There are 5 ways to turn a row about zero (a turn may also mirror it). The second row of each pair is the first, turned, with some noise.
In the rows, 128 means zero.
Known pairs, each followed by its turn:
[162 117  83  79]
[118 188  99 158] : K255

[138  80 103 120]
[150 137 144 177] : K37

[150 109  80 170]
[140 108 115 193] : K255

[134 163 156 119]
[165 148 138 144] : K841

[101 126 131 150]
[159 130 113 135] : K846

[168 174 161  86]
[148 135 119  50] : K314

[113 122 126 123]
[128 117 116 130] : K841

[ 83  91 147 146]
[112 125  68 126] : K841

[179 110 118 141]
[183 121 118 135] : K314

[121 104 140  96]
[115  92 115 119] : K314

[155 158 115  84]
[148 113 156  79] : K314

[ 88  96 139 109]
[146 121  91  94] : K255

[148 111 113  84]
[131 128 179 147] : K37

[154 113  79  85]
[ 79 164 138  90] : K846

[130 138  96  89]
[140 177 118 135] : K255

[ 88 173 166 137]
[166 148  98 177] : K841

[138 162 172 171]
[134 189  92 116] : K314

[ 92 116 111 108]
[128 167 104 136] : K846

[153  87 129  93]
[142 110 169 165] : K37

[ 99 103 154 140]
[126 136  81 124] : K841

[ 99 120  85  83]
[167 172  95 126] : K255

[ 82 167 119 128]
[136 127  72 144] : K846

[ 97 153 122 172]
[173 108  92 122] : K846

[130 166 178 131]
[114  91 117  81] : K37

[143 131 127 138]
[144 128 128 121] : K37

New pairs, each followed by its turn:
[112 126 150 136]
[114 109 109 129] : K37

[88 89 95 86]
[ 91 151 149 188] : K37

[130  92 157 159]
[133 130  82 158] : K314

[ 88 118 111 119]
[120  95 102 143] : K841

[113 113 137 156]
[135 120  92 141] : K37

[168  78 128 162]
[ 90  89  98 169] : K255

[128 105  95 167]
[162 141 134  85] : K846

[135 108 126 141]
[110 135 122 113] : K841

[ 81 145 108  82]
[ 66 151 149 136] : K37

[154  80 170 178]
[ 79  58 111 137] : K255

[104 162  85 152]
[101 114 142 183] : K841

[150 128 164  93]
[134 109 100  85] : K314

[143 123  86 116]
[108 147 125  93] : K846

[141 175 134 176]
[149 138  95  71] : K37

[107 142 143  78]
[ 81 113 157 124] : K37

[ 81 117 117 148]
[105 145  91 152] : K37

[ 86  84 148 171]
[201 152 139 147] : K846

[108 129 153 160]
[165 114 124 146] : K846

[153 162 178  88]
[112  80 165  84] : K37

[152 121 138  96]
[134 108 163 131] : K37

[160 103 147 146]
[169 102 123 136] : K37

[150 111 161  94]
[136  96  95  96] : K314

[108 141 112 151]
[116 153 146 146] : K314

[142 136 148 130]
[144 148 133 124] : K841

[ 91 172 173 136]
[141 111 175  77] : K255

[155 162 120 108]
[130 135 161  93] : K37

[137  96 130 139]
[116 108 105 139] : K255

[117  98 172  88]
[101  76 144 155] : K37

[102 106 105 152]
[162 102 106 142] : K255

[ 99 164 144 122]
[159 125 116 168] : K841

[156  79 103  85]
[106 164  67 147] : K255

[168 159 114  96]
[155 118 181 125] : K841

[139  96 134 168]
[116  85 114 148] : K255

[ 97  93 174  95]
[ 91  77 130 163] : K37

[132 141  81 177]
[158 114 107  72] : K846

[156 153 116  95]
[128 134 173 105] : K37

[168  87  93 103]
[173  74 143 140] : K314

[ 98  85 114 111]
[111  89  96 110] : K841

[175 159 120  95]
[159 127 186 117] : K841

[ 93 148  80 160]
[191 117 144 153] : K255

[107  96 171 167]
[117 166  72 117] : K841

[ 78 109 127 116]
[147 169 109 154] : K846

[144 152  88 126]
[106 122 106  87] : K846

[167 170  78  79]
[130 171 199  98] : K37

[118 100 133 162]
[133  84 113 133] : K255

[ 81 117 148 178]
[115 122  59 140] : K37

[ 91 127  94 147]
[112 170 100 143] : K37

[133 157 170 131]
[122 157 101  97] : K314

[115  80 127 154]
[125 112 108 178] : K314

[105 133 101 166]
[ 89 130 120 161] : K841

[139 175 121  94]
[132 135 158  77] : K314

[136 173  77 121]
[ 96 117  83  86] : K846

[173 173 143 165]
[170 186 119 108] : K314

[152 141  81  90]
[153 102 178 107] : K314

[176 151 116  81]
[141 130 194 102] : K37

[ 86 150 106 133]
[120 104 115 172] : K841

[150  92 151 130]
[147 108  88 135] : K314

[134 134  88 145]
[131 130 113  85] : K846

[138 122 152 176]
[169  99 148 125] : K846

